The rows of a group lie close to one hidden flat surface of 11 dimensions, which may be shifted away from zero. Surfaces can cross.
In the rows, zero is written as 128.
Known rows, each followed by its group:
[111 157 130 142 155 105 153 101 127 126 129 124 141 124 130  97 137 123
 139 155 122 142 105] => gepe
[166 119 153 105 150 130 136  93 120 137 149 155  97 143  92 108 130 143
 122 104 136 102 121] => Dem
[126 134 133 119 133 144 150 132 149 144 134 113 127 104 134  92 158 146
 114 163 105 129 113] => Dem
[141 120 114 143 153 108  97 145 153 132 119 142 147 141 158 145 149 103
 140 131 146 133 132] => Fim
[110 138 144 152  77 139 126 122 124 127 124 159 152 101 117 124 141 167
 117 138 128 111 150] => vud
[108 103 105 119  41 176 128 129 106 113 119 109 147 104 134 128  71 122
 119 143 128 136 157] => Dem
[112 147 117 118 217  98 121 136 120 131 127 117 124 180  63 144 156 165
 121 119 140 126 123] => Fim
[107 206 157 131 108 133 111 174 136 101 143 178 124 144 149 118 143  38
  82 152 131 132 145] => Dem
[133 185 128 151 169  97 157 100 134 169 113 101  84 175 154  62 195 167
 136 133 117 104  92] => gepe
[ 89 140 106 118 152 124 155 119  96 131 133 104 142 125  87  98 130 172
 118 150 132 138 125] => Fim
[201  94 136  99  43 210 129 161 159 159 139 152  62  72 170 139 130 117
 119  87 108 104 129] => Fim
[117 118 152 138 197  83 148 113 147 148 132  96 132 173 160  89 163  86
 128 150 114 146 123] => gepe
[129 126 116 120 166 134 120 142 153 123 126 120 142 144 117 135 130  94
 124 156 133 151 128] => vud
[119 145 124 125  91 127 107 173 166 133 123 164 145 108 175 111 190 122
  98 181 150 110 149] => Dem
[103 125 182 133 105  98  84 165 141  94 124 133 160 137 140 183 138 137
 104 123 112 106 150] => vud
[132 130 180 115 121 149 113 176 151 155 131 103 154 130 193 165 165 177
 123 136 117  97  53] => vud
[148 171 142 139  83 195  25 183 150 148  96  79 163 222 176 117 152 147
  93 122 114  67 112] => Dem
[158  83 118 138 155  83 112  85 200 136  80  93 140 159 181 141 154 138
 171 184 147 124 101] => gepe
[ 84 134  76 137 111 129 151 125 103 118 114 109 141 138 149 128  94  95
 142 160 164 166 135] => Dem
[130 110 119 122 105 140 149 119 127 125 132 154 132  96 130 140 110 120
 139 146 154 140 124] => Fim
[ 95 149 113 132  82 140 112 152  91 133 121 122 166 120 142 122 135 194
 121 136 148 100 120] => gepe
[109 169 104 125 155 119 140 127  99 100 135 148 139 116  90 155  92 122
 142 133 153 152 100] => vud
[117 183  99 166  99 139 135 132 104 143 112 109 134  86 147 112 136 192
 157 103 106 119  85] => vud
[129 169 107 128 171 152 178 127  99 159 155 144 127 101 131 115 126 137
 155 126 148 152  52] => vud
[136  89  91 112 176 147 150 141 148 146 131 123 121 101 100 162 133 142
 143 135 140 159 118] => Fim
[142 131 157  67 122 139 141 113 107 106 149 104 117 122 110 119  86 147
 111 141 115 110  71] => vud
[164 110 152  88  80 200  99 132 108 114 156 192 149 144 109 163  62  88
 106 123 185 114 121] => vud
[128  81 167 146 116 128 127 126 122 144 146 123 143 121 151 116 126 105
 124  90  96 132 165] => vud
[131  57  96 143 171 121 126 109 145 165 128  97 183  94 125  70 160 163
 143 146 108 142 157] => Dem
[ 82 177 152 132 108 127 153 128 119 124 134 139 148 120 118  85 158 154
  94 181 124 119 127] => Fim
[150 120 200 179  95 125 126  88 140 123 131 162  94 138 106 146 114  98
 133  62  85 119 179] => Fim
[113 169 161 135 119 137 153 131  75 131 170 150 139  80 120  91 117 141
 121  86  97 123 105] => vud
[133 122  95 163  74 109 108 104 101 104  98 120 116 120 143 161  74 127
 171  76 128 128 148] => vud
[176 109 126 123 122 101 144  71  97 162 133 184  83 144 120 110 155 206
 157  84 194  69 119] => Dem
[135 110 149 117 137  77 125 134 153 107 140 195  93 111 102 147 171 115
 102 124 140 117 196] => gepe
[204  42 171 102 179 118 147  60 164 150 154 148 111  93  94 107 127 141
 148 106 103 119 119] => Dem
[ 78 142 134 141 154  93 146 117 162  93 107 119 179 105 114 186 125 144
 148 214 140 164  86] => vud
[113 180 138 132 170 147 127 167 164 131 128  85 117 136 109  85 172 104
  87 149  52 146 130] => Dem
[129 124 115 111 170 128 154 129 127 129 130 121  80 125  61 147 137 159
 122 104 116 136 137] => gepe
[125 160 130 113 117 137 141 135  76 128 150 146 112 145 139 129 101 120
 128  99 160 117  94] => gepe
[123 109 103 119 119 127 121 137 156 139 106 128 155 128 158 156 153 173
 140 183 177 117 103] => Dem
[110 178  81 113 121 179  95 117 110 118 104  51 213 140 131  68  80 162
 131 206 119 131  46] => gepe
[126 123 180 120 154 124 133 124 153  93 153 175 169  90 106 178 104  88
 129 164 131 157  99] => Dem
[ 71 150 169 155 143 133 163 135 107 148 150  91 156 120 114  66 159 141
  92 131  61 142 153] => gepe
[ 99 185 189  94 152 120  96 180 187  94 125 167 159 147  86 186 201 180
  66 222 147  97 100] => gepe
[116 101 117 134 123 140 135 148 115 147 122 104 116 123 120 167 132 175
 136  91 119 126 135] => gepe
[ 96 172 114 112 183 106 152 140 101 125 139 119 150 140 132 143 128 149
 141 160 162 140  54] => Fim
[124 160 172 120 143 141 115 139 104 110 152  99 149 151 139 107  86  73
 110 110  85 135  95] => Fim
[150  89  86 105 139 173  91 188 185 146 109 123 141 109 120 179 171 170
 118 159 147 126 129] => Fim
[113 117 161 144 167 126 111 194 171 125 131 123 142 119 133 201 163 107
 118 118  94 154 138] => gepe
[115  85 129 110 153 141 108 118 142 101 126 122 184 143  80 159  89 108
 120 174 142 155 142] => Fim
[134 154 109  80 152 129  70 158  81 106 134 109 121 194  71 116 119 167
  88  92 143  82 134] => Fim

New rows, each followed by its group:
[104 126 135 126 121  95 112 128 119  87 118 122 142 132 106 169 102 133
 127 127 126 131 143] => vud
[118 131 142 124 186 145 152 131 123 141 148  82 126 131 101  99 122 106
 118 118  70 161 115] => Fim
[104  95 184 129 168  78 142 148 108 133 161 135 127 138 134 145 154 121
 113  83 111 127 154] => vud
[102 161 150 136 172 125 175 101  85 141 146 100  83 146  45  93 135 179
 112  82  79 125 136] => Fim
[ 71 139 179 146 123 130 137  97 120  96 140 116 201 132 100 101  91  89
 103 187  95 160 143] => Fim
[145 137 148 145  72 172  91 141 120 125 135 129 157 105 149 111  97 102
 121  95  87 119 137] => vud
[157  88 146 135  84 159 138  97 143 148 128 149 128 122 155 124 113 111
 139 131 143 122 136] => vud
[172 121 138 117 146 121 135 116 165 131 127 123  97 143 180 134 121  66
 152 132 131 139  87] => vud
[120 192 103 144 114 110 105 166 112 158 112 116 108 152 169  76 206 193
 114 107 128  73 127] => Fim
[133 132 164 141 132 117 158  99 159 131 137 170 128 110 138 116 147  95
 130 165 133 141 126] => vud
[171  75  93 129 149 142 102 144 144 148 113 121 108 134 120 177 128 147
 157  77 137 127 138] => Fim
[ 97 133 130 199  42 149 110 106 167 130  91 142 183  76 118  92 163 171
 118 172  92 122 206] => vud
[186 106  89 160 165  92 124  93 169 124 115 125  96 105 168 110 108  25
 184  94  96 172 139] => gepe
[ 93 168 163  95 133 130 173 108 111 118 142 152 121 146  77 122 141 178
  93 190 162 112  96] => Fim
[128 136 119 105 165 114 160  84 129 110 131 127 111 123  70 112 111 137
 129 162 131 142 114] => gepe
[165  93 101 129  96 113 113 102 117 121 123 138 121 124 176 121  81  73
 163  99 149 130 135] => gepe
[125 154 149 134 121 123 169 100 128 128 137 130 132  87 141 112 123 145
 146 151 113 134  76] => vud
[129 122 124 133 165 111 123 113 109 125 135 106 137 155 128 117 103  97
 140 106 122 142 125] => Fim
[148 124 178 147 110 141 127 127 148 134 146 156 145 110 173 127 120  67
 133 123 110 136 120] => vud
[157 150 171 146 126 144 120 143 150 134 140 130 112 137 170 136 119  61
 134  97  91 136 103] => gepe
[174 116 170 176 121 120 144  98 169 150 116 134 102 101 176 161 135 121
 183  84  90 131  91] => Dem
[ 96 137 103 114 120 143 154 159 170 121 108  93 121  92 134 138 149 129
 111 195 108 159 125] => Dem
[129 113  90 117 181 130 137 118 110 142 125  69 128 158 124 102 106 116
 143 122 122 151 105] => gepe
[ 81 101 140 134 134 108 183  90  96 111 145 135 160  82  93 144  85 136
 143 149 132 166 131] => gepe
[124 118 119 124 105 172 116 154 143 154 113  83 154 124 150 133 140 181
 124 148 114 115 101] => Fim
[115 111 172 136 127 160 132 135 151 135 126  83 149 127 125 150 125 140
 118 139  81 141 113] => gepe
[173 110 126 101 113 156  94 115 127 141 121 115 103 190 126 103 119 132
 112 112 145  86 134] => Dem
[116 133 110 142 133 142 106 142 127 159 119 102 154 129 120  77 173 185
 111 131 109 109 146] => Dem
[153 145 132 137 110 146  93 146 141 157 116  89 118 168 176  80 160 135
 114 109  96  91 127] => gepe
[100 107 106 138  82 111 144 114 102 105 128 180 160  89 134 173  94 130
 154 147 191 143 140] => Dem
[127 152 127 120 124 145 130 126 125 128 117 116 124 166 141 147 111 125
 135 149 154 127  85] => Dem
[142 190 130 160 173 102 160 127 142 135 126 154  78 116 133 148 157 117
 160 101 116 144  85] => gepe
[123 131 171 159 128 113 106 146 145 116 145 171 145 124 140 125 143  56
 108 111 102 138 181] => vud
[122 108 123 127 129 108 165  94 144 132 111 150 116 134 125 171 135 163
 155 170 186 130 105] => vud
[151 136 126 161 118 120 109 138 161 149 106 129 115 138 182 125 169 123
 142 115 119 113 133] => Dem
[130 103 103 148 115 115  90 131 129 130 121 144 164 145 167 108 125  74
 135 130 157 133 176] => Dem
[125 155 115 128 139 113 174 106 107 132 130 138  73 127  96 118 135 150
 133 111 135 126 126] => Dem
[129 159 137 108 128  92 132 110 150  87 110 111 110 123 128 142 119 136
 136 164 117 125  86] => vud
[143 104 219 134 104 131 147  90 176 127 128 132 112 135 137 139 135 115
 117 151  93 117 127] => gepe
[174 161 130 129  83 164 129 113 148 140 106 130  52 121 101 132 146 195
 128  93  99  82 113] => gepe
[109 146 160 137  98 109 121 145  56 113 155 149 128 108 120 142 108 160
 123  47 112 100 135] => vud
[129 167  98 143 127 136  90 145 168 116 101 105 134 126 120  94 152 117
 109 155  86 131 155] => vud
[134 101 108 123 102 127 125 119 125 143 130 150 140 121 152  88 148 130
 121 146 160 114 158] => Dem
[132  82 105 123 143 192 107 168 113 168 137  91 171 141 139 142 111 132
 131 103 133 143 118] => vud
[116  66 193 129 139  76 179  84 145 150 126 135 100 164 144 165 162 162
 137 141 156 112 134] => gepe
[145  86 129 121  93 127 137  86 132 128 122 154 106 138 118 132 109 121
 135 128 158 121 163] => vud
[108 114 106 113 115 145 197 101 121 124 121  96  93  85  96 146  94 158
 141 148 118 157 105] => Dem
[124  88 169 105  80 147 109 130 108 121 141 121 166 153 172 145  83 101
 118 132 151 113 118] => gepe
[150 142  97 106 142 143 113 141 133 129 119 104 109 146 128 125 123 129
 130 128 130 121 103] => vud
[155 110 108 137 132 119  63 143 135 138 107  86 158 182 194 114 129 110
 141 111 134 109 122] => Fim
[157 120 233 146 109 140 141  82 172 134 130 150 105 168 134 147 131  96
 117 127 103 112 125] => Fim
[147 119 167  97 148 163 144 118 129 134 146 106 105 154 100 132 106 122
 110 119 105 127 101] => Fim
[135 208  96 190 109  96 127 122  88 111 123 179  98  97 156 145 102  94
 184  54 136 140 109] => vud
[ 98 144 170 133 119 117 136  96 126 125 113 119 165 179 127 159 127 190
 136 182 169 103  75] => Fim
[ 93  43 190 145 119 146  79 172 128 124 150 101 219 130 135 156 107  84
  91 103  76 151 203] => vud
[ 94 157 160 158  95 134 111 132 122 122 105 125 168 138 109 182 140 219
 133 137 133 100 105] => Fim
[154 145 143 124 159 110  82 153 146 129 127 133 124 181 152 122 160  96
 113 115 129 107 128] => Fim
[113 131 133 130 159 149 105 142  90 109 136  80 163 138  78 166  69 140
 132  81  89 146 107] => Fim
[ 96 140 198 111 104 119 176  77 112 107 158 161 129 116  75  75 128 138
  79 173 115 116 156] => gepe
[121 137 116 121 177 111 131 141 152 132 121  82 121 133 126 100 159 131
 120 148  89 140 122] => vud
